The rows of a group lie close to one hidden flat surface of 13 dimensions, which may be shifted away from zero. Surfaces can cross.
(in the rows, 128 means zero)
Some rows, each with its group after it:
[140 157 149  97 150 163 151 105  81 125 114 145 119 111 120 124 127]
bivi
[139  85 122 110 102 160 164 112 194 153  84 128 155 160 129 125 133]
luf
[ 64 113 112 113 168 127 148  98 163  94 143 160 119 141 106  73 132]
basoz
[ 78 115 150  62 133 144 133 102 193 156  49 165 162 112 105 106 144]
luf
[159 135 171  81 114 106 119 136  95 189 119  80 150 124 141 158 125]
basoz
[129  48  98 192 147  97 192 128  92 137 145 156 118 145 171 130 134]
luf
[147  97 186 107  85 100 106 136 101 105 110 123 103 149 146 100 124]
bivi
[ 82  99  85  85 114 161 113 125 157 136 121 125 145 102 119 108 141]
bivi
[ 90  90 101 122  99 112 144  79 152 146 119 129 156 169 153 142 149]
luf
[153 126 132 162 138 126 116 107 118 116 110 164 112 135 134 102  94]
basoz
[110 103  82  93  89 117 110 142 151 116 124 114 146  90 113 168 152]
divi
[142  81 154 106 147 146 133 175  98 145 127 141 138 144  82  73 107]
divi
[ 94  77 149 108 120  91 128 111 152 160  91 111 139 158 113 175 184]
luf
[132 105 103  94 159 137 158 102 144 136  78  66  57 118 136  90 116]
bivi
[141  99 146 129 134 100 135 195  87 109 117 161 165 117  63 113 107]
divi
[142 129 156 151 132 138 166 119 135 120 114 150  81 146 121 111 143]
bivi
[130 117 180 148 118 102  72 141 122 159 126 100 122 131 163  84 137]
divi
[141 139  86 117  96  90 129  52 118 108 149  92 134 135 121 113 155]
luf
[141 129 164 110 100 109 135 111 111 114  82 112 139 105 145 134 152]
divi
[107 116 124  99 121 145 144 114 143 189 123 154  87 125 117  72 152]
bivi
[139 127 162 113 111 113 109 104 164 156  87  90 126 155 106 126 172]
luf
[130 126 146  90 147 121 105 146 102 134 140 101 121  84 143 126 118]
divi
[116 136 132 129 110  87 116 116 140 108 147 143 126 113 127 133 150]
divi
[168 136 128 128 102 140 134 129 111 118 179 155 167 115 126 184 135]
bivi
[143 106 171 132 107  91  76 108 110 137 102 122 105 154 143 138 133]
luf
[ 83 127 113 168 127 128 129 125 129 182 150 143 117 116 140 119 186]
luf
[170 121 145 117  51 138 106 113 104 144 125 157 122 143 127 142 137]
bivi
[143 162 140 113 164 135 137  96 134 141 140 129 123 113 149 104 108]
bivi
[173 121 112 135 103 131 137 138 184 184 118 161 119 125 122  91 109]
bivi
[169 103 154 141 102 164  47 123 141 140 138 124  80 189 163  97  85]
divi
[147 140 158 135 143 156  68 164 218 109 126 177 109 141 136 174  91]
basoz
[147  92  79 197 158 159 131 141 146  97 133 180 102 109 103 125 125]
basoz
[130 102 127  97 158 213 149 114  83 132 172 191 102 133 104  75 133]
divi
[157 123 154 173 112 106 144 115  64 149  78 136 124 160 125  80 119]
bivi
[ 76 147 123 115 148 138 168  72 127 139 148  81 149 187 118 127 181]
luf
[132 120 189 129 169 142 106 155 152 103 178  73 120 134 151 173 164]
bivi
[130 115 136  66 106 107 124 123 195 140 114 122 125 142 131 172 123]
basoz
[156 119 133  92 148 117  89  88 106 179 158 110  91 129 153 110 108]
bivi
[143 132 103 130 104  96 115 114  99 158 111 129 119 118 141 133 102]
basoz
[110 151 159  72  87  95 164 133 163 119 166 142  61 115 136 122 174]
basoz
[156 119 195 191 145 158  95 152 173  87 169 146 106 166 169 106 130]
basoz
[168 147 110 179 110 141 158 115 132 146 135 161 139 110 159 120 121]
luf
[123 144 144 123 133 121  69 120 116 126 112  79 108 100 190 145 124]
divi
[133  95 125 106 132 127 119 121 107 106 155 133 159 147 127 169 113]
divi
[123 131 134  88 120 125  75 141 125  49  96 120  92 104 141 200  99]
divi
[ 95 114 191 106 200  88 150 103 103 132 104 123 130 131 160 122 129]
luf
[150  79 129 160 127 157 144 105 161  75 108 139  88 162 151 123 125]
luf
[150  72 137 133 133 140 101 165 174 122 161 114 159 165 126 178 138]
basoz
[169 111 199  99 118 100 158 134  95  97 120 115 117 134 131 221 159]
divi
[119 121 141 142  74  71 145 173 142 115 213 185 163 103 151  94 146]
bivi
[129 139 185 112 158 128 160 131 101 148 124 134  95 137 135  94 126]
basoz
[134 143 103 177 101 216 155 135 169 126 122 167  82 132 115 151 173]
luf
[108 114 160 160 136 188 143 185 168  85 136 196  79 144  81 125 164]
basoz
[ 73 126 139 156  88 136 118 151 152  92 145 166 133 182 118 126 151]
basoz
[ 56 138  77 125  77 162 105 154 108 116 156 136 118 113 109 139 181]
basoz
[109 105 120  97 163 157  97 110  98 136 153 127 111 140 147 120  99]
divi
[112  87 164 118 155 144  99 146 190 129 126 162  87 154 145  93 103]
basoz
[145 125 153 111 115 113 130 124 155 183 193 129 181 144 146 138 142]
bivi
[158 135 104 141  87 169 118 142 122 168 137 144 101 120  86 133 166]
luf
[145 142 144 160 104 127  96 144  89 144  84 140 104  88 133 110 129]
divi

New rows, each followed by its group:
[ 95  84 107 140  98 121  84 134 135 140 140 178 126 131 134 106 129]
luf
[ 83 136 184  48  94 157 138 168 134 167 133 108  34 118 199 137 133]
basoz
[140 102 103 122 133 121 132 119 140 142 102  83 142 128 132 111 113]
bivi
[ 96  90 117 135  87 204 102  93  62  72 138 139  88 134 168  88 154]
basoz
[129 106  95 129 110 115  79 118 134 142 149 141  77 184 117 118  95]
divi
[189 116 172 105 128 165 125 176 160 140 180  98 182 171  98 165 117]
luf
[177  77 157 186 148  93  83 171  94 163 109 130 149 183 134  86  51]
bivi
[124 107  82 161 176 129 137 104 146 174 166 161  83 153 124 106 114]
bivi
[ 94  97 142 116 249  93 210  72 196 104 149 141 102 173 152  49  93]
basoz
[145 152  80 178 128 135 143 116 144 141 129 151 126 155  87 130 119]
divi
[ 73 176 170 122 113 167 112 126 156  59 134 168 113 152 112 120 149]
basoz
[143 120 157 142 144 124 153 122  59 170 107 177 124 120 148 118  98]
luf
[134  90 103 133 113 115 130 153 124 109  99 145 112 124 122  82  86]
bivi
[100  70  77 142  95 103 145 141  88 163  90 208 172 137  37 155 153]
luf
[128 110  78 148  66  74 119 145 150 162 174 116  86 111 190 135 136]
basoz
[142 124 105 138 111  93 170 128  98  86 134 170  79 104 136  89  97]
bivi
[120  86 132 172 142 170 147 153 169 115 174 124 104 135 153 119 183]
basoz
[127  86 140 134  99 141 115 197 141 123 142 185  74 124  88 137 156]
basoz
[168 132 185 155 160 169 179 142 111  86 148 148 105 130  96 140 167]
basoz
[147 147 110 153 125 133  66 132 130 156 162  94 100  98 170 129 125]
divi
[110 139 154  53 110  97 169 123 156 103 148 146  76 134 140 151 127]
basoz
[130  87 137 149 151 144 143 162 166 144 141 138 105 111 138 128 164]
luf
[143 126 107  68 106 188 126 141 151 155 152 115 130 141  71 131 155]
luf
[167 122 159 149 157 154 153 164 169 103 131 159 112 152 123 134 102]
bivi
[114  77 136  95 129 167 146  82  97 160 116 125 124 181 142 124 130]
divi
[135 152 106  99 135  56  82  75  74 141 148 105 108 116 167 111  68]
divi
[108 150 153 140 137 154 118 167 118 115 121 185 104 115  85 117 131]
basoz
[133 123 156  91  73 116 158 112 115 126 143  99 133 160 130 150 176]
basoz
[148 130 143 128 129 111 159 110 153 131 119 128 150 107 146 181 149]
luf
[128 172 186 151 171 109 132 160 177 127 175 135 123 136 131 119 134]
basoz
[108 118 152 108 132 115  81 114 118 125  92 115 100 154 151  96  99]
divi
[115  78 137 127 126 120 136 154 133 130 160 200 108 166 116  92 105]
bivi
[172 135 156 104 125 129 126  98  99 189  91  91 110 133 137 105 121]
bivi
[127 145 193 135 155 144 116 143  76 117 116 161 104 150 141  82  91]
basoz
[148 117 139 119 119 119 105 172 125 130 131 150 141  94 125  85  98]
bivi
[157 130 134 117  95 138 126 124 142 110 128 129  96 137 122 159 142]
divi
[133  72  76 135 119  97  87 166  73 168 208 123 159 108 126 145 141]
bivi
[171 118 136 134 101 115 105 102 127 174 168  83  88 134 148 168 180]
bivi
[ 69 142 150 116 131 144 116  98 114 179 144 106 130 178 145 137 171]
luf
[138 127 118 165 137 143 138 124 118 163 136 129  89 127 118 121 165]
bivi
[ 91  97 107 154 105 168 128 133 131 154 133 171  98 156 134 189 170]
luf
[148 119 120 104 125 113 110 111 146 101 138  97 161 149 138 147 100]
divi
[120 170 205 113 129 192 126 143 163 134  85 167  57 128 143 110 131]
basoz
[165 126 152 102 152 123 122 172 154 151 122 151  83 101 116 172 104]
basoz
[119 115 120 125 108 102 129 121 163 124 164 124  99 139 162 131 142]
basoz
[ 76 130 148 151  99 147 124 168 113 105 138 146 159 183 106 148 154]
basoz
[183  67  42 149 127 153 110 146 150 165 101  69  71 128 100 177 127]
bivi
[ 92 162 111 152 155 174 103  97 135 104 146 139  80  89 173 164 150]
divi
[156 141 227 149 138 112  85 141 137  81 136 134  96 154 151 122 126]
divi
[125  98 181 158 166 147 127 183 169 151 130 131 132 139 103 122 174]
luf
[119 116 188 151 156 153 172 152 123 138 142 122 108 168 153 109 146]
basoz
